The rows of a group lie close to one hidden flat surface of 11 dimensions, which passes through zero. Surfaces can cross.
In the rows, zero is written as 128.
Some rows, each with its group after it:
[144  99 110 110 152 104 121 114  97 147  93 167 136 157 184  95 154]
Veze
[196 119 160 107 138  79  97 108 179 129  83 103 143 122 111 131 149]
gagin
[161 118 120 134 159 151  76 101  96 101 135  82 187  90  74 149 174]
Nume
[171 114 138 163 144 122 105 106 130 107 137  93 161 103  71 169 157]
sigo
[117 131  65 147 133 144 127 172 104 124 150 122 149 135  95 153  97]
sigo
[ 70 147  84 103 127 173 113 181  80 138 172 157 106 127  84 136  70]
sigo
[144 148  75 137 104  91 116 110 184 102 117  88 137 145 143 164  98]
sigo
[140 114  92  72 111 122 110  84 156 109 137 123  79 162  68  83 133]
pab
[112 111  88 154 127 119 113 103 103  99 114 191 152 156  87 133  94]
Nume
[131 112 151 183 147 110 191 184 121 174 132 134 156 132  74 157 137]
Veze
[127  88 196 165  85 129 131 147 154 153 151 119 135 119 100 170 153]
gagin
[184  98 120 119 173 111 124 105  93 145 125  92 112 117 132 115 172]
mav
[129 118  66 126 100  87 112 103  96 117 141 123 129 178 137 134 119]
pab
[145 109 136  95 160  50 126 143 123 159  68 114 124 113 106 136 111]
Nume
[162 118  82  94 122  79 148  66 180 121 105 103  87 177 136  87 140]
pab
[142 108  78 103 198 164 168 130 138 172 160  91  85 110 144 103 151]
pab
[107  97 118 148 121 137 131  85 126 138 151 111 154 130 102 142 172]
pab
[145 127 167 137 132  75 140 145  89 134 134 101  92 107  25 172  93]
Nume
[ 89 114 174 166 121 109 176 150 151 161 105 155 156 125 118 149 123]
sigo
[185  68 107 151 127  37 160  94 160 136  72  88 113 162 152 130 146]
pab
[139 156 134 114 117  91 108  88 134 128 151 186 115 170  89 142 105]
gagin
[139  84 132 111 185 157  94 126 159 190 129 164 175 119 186 129 180]
gagin
[187 112  91 154  94 123 104 176  76  74 118 120 114 155 102 122  96]
Nume
[183 172 154  93 158 106 142 132 138 162 137 106  98 128 216 112 153]
Veze
[137 142 164 111 112  88 127 119 108 177 168  78 129 137 152 159 167]
mav
[121  97 186 110 127 135 129 102 122 136 119 170  93 120 115  90 148]
sigo
[ 89 124  98 104 135 169  75 103 103 123 178 125 122 100 118 158 110]
sigo
[ 76 120 106 179 120 176 199 178 159 131 151 107 128 118 108 143 110]
gagin
[156  45 107 163  96 138 143 167 136 145 138 114  82 157 152 128 139]
Veze
[153 168  99 127 173 149 163 205 104 117  89 119 166 121  85  96 116]
Veze
[139 107  45 116 116 116 105 105 123 120 149 132 125 179 106 127 121]
sigo
[151 115 180 121 104 104  87  82 211 122 152 130 109 113  78 174 120]
mav
[130  47  76 148 150 179 140 143 101 154 146 145 112 138 191 102 161]
Veze
[117 149 110 101 102  79 137 150 163 179 138  77 137 160 170 165 133]
mav
[112  77 124 114 120 119 121  57 168 124 121  97 120 123  93 118 166]
Nume
[161  72 114 107 100  73  92 142 126 141 103  68 110 144 124 152 127]
Nume
[130 124 124 153 137  96 167 130 131 123 106 175  84 137 157 118  75]
mav
[118  78  70 119 118 149 136 153 124 163 167 141  78 166 139 117 113]
mav
[113 115 111 113 157  71 136  97 130 171 120 129  97 130 202 156 105]
Nume
[121 160 151  86  73 120  87 179 159 110  78  98 158 122 126 124 108]
gagin
[117 163  97 105 160  82 116 130  87 110  80 142 128 111 158 133  65]
sigo
[ 66 113  99 125 183 142 132 117 111 172 138 166 176 115  82 153 123]
pab
[160  65 116 142 117 104 161  98 165 116  81 125 108 159 132  78 163]
Nume
[181 130 144 150 141  92 124 112 107 119 112 116 160 138  88 135 162]
sigo
[134 143 145  99 138 138 152 161 118 143 138 190  66 139  99  84  97]
mav
[174 147  96 146 133 113 106 117 109 128 170 101 166 160  69 163 156]
sigo
[106 166  86 133 152 141 137 134  74 101 135 104 124 101 122 135  96]
Veze
[102 176  85 104 141 174 135 150 164 131 138  93 158 124 183 125 128]
sigo
[106 145 177 102 119 154 104  91 113  88 104  89 171  80  61 102 174]
gagin
[132 154  94 116 122 127 157 139 154 156 176 120 112 167 119 134 120]
pab
[145 132 139 133 109  95 103 153 160 131  95 213 159 178 117 135  94]
Veze
[148 106  54 138 173  99 136 112 119 136 106  95 149 134 167 136 132]
pab
[ 83 119  56 171 137 149 185 158 124 153 146 107 152 147 161 144 119]
mav
[ 94 211 164  87 105 113 147 143 145 139 140 164  99 137 138 118  81]
Veze
[100  95  87 127 110  99  90 110 101 137 107 118 192 153 130 145 151]
mav
[173 156  95 105 138 124 136 144 117 112 108 120 122 152 133  80 138]
sigo
[114 116 174 132 113 109 143 166  82 133  93 141 135 126  89 112 131]
pab
[ 73 131 123 124 126 135 137 126 108 140 108 145 146 126 149 114 122]
gagin
[ 91 115  95 188  98 173 144 144  88 108 164 147 130 143 142 142 109]
mav
[141 145  94 125 151 113 168 140 140 129  90 145 164 167 130  90 146]
Nume
[126 111  93 125  80 110 117 156 172 148 147 183 131 207 120 146  94]
Veze
[102 120 170 145  88 116 100  82 100 120 144 148 180 146  72 139 171]
Nume
[164 137 129 108 223 136 124  74 188 128  74 119 168  73 135 108 156]
Veze
[116 154 128  97 134 123 137 105  85 125 130  63 161 116  74 110 185]
Veze
[104 150 152  85 125 106 126 119 153 170  96 130 192 143 122 108 174]
Nume
[107 175 154 104  99 141  77  80 171 105 149  92 150  99 146 156 137]
mav
[145 217 107  87 136 149 121 143 155 106 125 157 135 148 171  85 103]
gagin
[118 127 117 117 138 122 167 142 170 161 131 105  89 125 137 127 111]
Nume
[192  95 173 169  92 139 137 206 145 121 141 120  79 128 109 137 114]
mav
[101 125 132 145 124 148 154 149 194 147 133 167 137 136 147 141 102]
gagin
[ 79 145 135 116 130  65 145  64 133 138 115 212 116 157  98 120  84]
gagin
[103  96  52 131 167 160 117  76 135  95 107  99 160 105 132 121 139]
gagin
[136 152 113 109 155  81 125  83 150 112  92 178 129 151 122 112 100]
pab
[174 105 113 160 112 149  78 141 121 137 159 143 182 168 130 155 172]
Veze
[136 117 115 159 111 165 108  97 130  88 151  86 138 110 145 138 156]
gagin
[108 138 200 123  86 130 120 118 122 108 125 175  87 112 158 113 102]
mav
[132 147  60 117 200 137 134 112 157 148 141 126 139 119 164 137 112]
pab
[141 160 116  89 133 133 136  75 128  97 124 126 126 144  92  61 159]
pab

New rows. What belongs after each?
[ 91 124 104 142  59  96 104 165 170 154 124 153 173 186 159 179  87]
gagin
[108 119  80 125 162 179 134 104 107 105 142 169 108 123 114  98 115]
mav
[127  92 114 128 202  74 131  81 167 152  96 207 122 126  92 146  85]
pab
[ 84 126 138 167 106  83 169 140 123 141 134 158  96 139 109 170  66]
Veze
[100 138 130  85 121  61 133  75  99 129 102 144  77 146 139 106 100]
Nume
[138 152 120 101 174 155 122 168 126 186 141 162 170 144 162 121 155]
gagin
[ 96 184 161 125 170 157 125 110 109 136 161 142 164  86  99 147 141]
Nume
[128 138 123  96 103 138 160 136 178 128 113 106 101 146 141  74 147]
Nume
[150 146 137 126 140 126 120 107  93 136 149 129 144 137 139 122 167]
gagin
[ 64 107 124 115 123 116 125  94 110 116  89 137 140 115 146 114 119]
gagin
[ 86 147 181  68 116 138 102 167  90 141 106 140 130 104  85 102 121]
gagin
[164 117 169 154 149 153 124 127 166 119 135 123 111  93 137 140 136]
pab
[153 143 150 121 105  91  77  77 174  73  88 178 117 134 135 126  92]
pab
[ 76 106 108  65 118 117 118 127 119 140  91 128 127 133  82  89 121]
pab
[105 102  62 146 149 107 167 147 131 111  68 193 108 151 161  97  54]
mav
[148 154 173 141 114  99 154 119  73  88 119 151  97 133  58 103 115]
Nume
[136  80 121 135 118  98 152 178  98 167 104 131 126 159 142 123 142]
mav
[ 89 159 175 104 177  88 200  88 156 178 142 127  80 101  98 133 118]
Nume
[101 115 142 160 110 105 172 111 123 153 136  98 167 143 128 138 179]
pab
[137 151 124 160 132 103 165 170  99 113  73 129 153 133 169 119 104]
mav
[157 153 109 157 133 119 139 104 126 134 168 118 179 165 131 151 170]
gagin
[135 146 113 152 139 115 155  65 172 109 121 154 130 147 182 116 128]
gagin
[102 137  57 153 127 142 127 116  76 110 158 127 137 143 163 139 112]
mav
[133 125 101  93 130 173 106 136 101  98 145 156  80 130 134  85 110]
mav
[152 140  91 128 187 149 111 143 108 125 139 147 119 109 148 140  94]
pab
[115 130 182 152 167 111 149 114 126 123  86 143 137  77 111 133 123]
Veze
[132 121 106 119  78 199 101 172  82  99 161  47 131 121 104 111 169]
pab
[106 121 117 112 153 103 152 156 155 150  82 119 148 120  68 127 107]
gagin
[122 132 123 135 119 147 139 128 118 148 154 144 169 165  95 113 172]
sigo
[105 108 145  72  88 111 102 179 113 144 111 148  57 129 144 114  71]
pab
[163 147 125 146 141  89 126 180 103 108  74 144 143 127 148 136  83]
pab
[147 128 166 142 125 132 141 151 196 159 127 168 128 136 206 132 130]
gagin
[125 121  87 118 128 201 155 212 168 133 115  77 136 117 152  98 136]
mav
[153  79 152 144  89 109 123  75 114 118 145 114  81 142 148 120 159]
pab
[122 121 135 161 140 149 173 116 110 118 127 104 118 103 179 112 153]
gagin
[ 96 170 101  98 129 167 177 152 199 152 159  97  99 130 131 113 117]
Nume
[193 124 114 107 129 169 110 119 179  69  97  80 107 105 131  81 152]
sigo
[109 188 122 133 140 167 138 159 112 129 163 149 165 134  83 130 123]
pab
[102  91  90 122  70 134 127 165  31 115 111 126 130 170  97  83 142]
Veze
[ 91 185 111  97 101 129 134 120 157 133 182 159  67 153 152 139  65]
mav
[153 132 117 130 167 145 149  86 107 123 148 125 125 125  95  93 170]
pab
[160 176 132 116 129 121 122 135 145 129 171 111 142 146  26 147 135]
sigo
[137 100 102 114 160  31 144  85  75 166 100 165  94 165 172 119 112]
mav
[171 138 173 164  95  93 131  99 126 123 153 146  99 152 187 141 142]
gagin
[ 97 119 137 215 126 142 161 104 117  87 126 160 154 111 135 155 110]
mav
[139 169 174 158  97 142 167 104 153 128 182 123 131 150 117 130 170]
pab
[ 83 164 180 120 106 134  93 101  72  76  82 193 166 114 126  92 118]
mav
[144 183  81  59 146  97 101 112  94 144 150 124 123 163 115 120 119]
mav
[ 97 161 120 109 103 165 107 159 100 118 150 124 157 132 127 121 131]
gagin
[169 122  74 155 134  97 119  83 157 127 136 128 157 176 183 150 143]
gagin
[130 100 121 146 119 145 119  89 121 115 154  99  85 104 205 140 140]
mav
[158 173 120  87 140 110  79  88 166 117 125 138 143 136 160 130 122]
Veze
[108 142 145 122 146  99 162 119 163 149 111 193 104 144 126 118  88]
gagin
[118 165 101 142  65 160 112 172 142  88 149  95 144 148 153 144 109]
gagin
[ 87  93 137 174 136 164 141 134  65 140 156 166 119 109 162 138 126]
Veze
[109  81  67 143 179 119  92  95  94 144 118 144 159 111 168 167 113]
pab
[ 59 100 133 155 147 172 155 108 149 158 138 154 177 107 116 137 159]
gagin
[158  74  95 185 141 105 150 148 140 140  98 145 163 162  97 148 129]
Nume
[124 100 107  86 165 124 132 110 194 151 104 150 105 126 104 103 122]
mav
[177  81 120 172 131 146 102  79 104 114 170 103 107 118 186 146 176]
gagin
[129 144 136  92 176  94 151 137 158 142  60 150 130 117 128  96 100]
pab
[147 182 185 162 148 127 188 164 140 150 150 106 137 107 100 151 140]
mav
[115 117 132 127 124  51 166  80 106 155 122 141  94 164 127 125 131]
Nume
[157 103 144 101  65  86  97 190  75 170 135 117 101 178 152 129 140]
mav
[126  92  74  98 157 148  82 100 110 112 102 122 173 127 104  96 154]
mav
[110 126 118  95 150 171 118 164 180 126 106 129 134  99  77 114 103]
gagin
[121 104 167 135 106 149 113 126 188 122  93 107 145  97 164 127 144]
gagin
[154 162 146 160 119 106 148  71 139 106 165 126 127 151  79 139 147]
gagin
[ 85 128 134  73 186 143 149  97  97 152  92 139 129  97 122  63 159]
pab
[142  95 113 139 108 127 133 182  84 119 112  61 104 109 191 132 127]
gagin
[ 80 107 119 121 135 195 126 144 154 122 125 154 109  95 161 112 102]
gagin
[ 54 110 127 168 130 168 164 132 142 168 159 166 160 133 134 153 133]
gagin
[138  51 196 163 133 138 140 134 190 134  76 124 134  85 122 128 162]
mav
[126 108 104 118 110 116 125 182 159 121  70  90 173 128  81 125 119]
pab
[160  93 126 166 168 120 162  84 118 128 153 146  70 121 143 125 135]
gagin
[100 133 167 101 138 108 138  88 190 143 114 153 125 117  93 121 125]
sigo
[115 115 144 101  82  88 150 196 112 204 141 133 105 181 146 124 129]
mav
[184 142  83 144 155  78 140  97 148 138 138 125 159 178 109 152 139]
gagin
[124 108 121 145 123 110 105 115  77  83 111 183  85 124 120 130  61]
Nume
[140 151 134 117 106 159  98  99 139 132 215  79 111 125 169 162 157]
Veze
[153 149 177 155 144  95 137 112 111 123 124 121 141 112 115 150 138]
mav
[149 100 115 100 157  71 125  94 131 152  95 144  94 139 159 113 117]
mav
[142 152 120  95 146 117 128 125 187 143 112  79 151 117 125 136 143]
mav
[127 134 138 156 130 113  92 117  92  78 100 130 158  95  79 163  97]
sigo
[ 53 127 109 116 110 163 168 178 126 165 132 177 119 147 156 101 106]
sigo
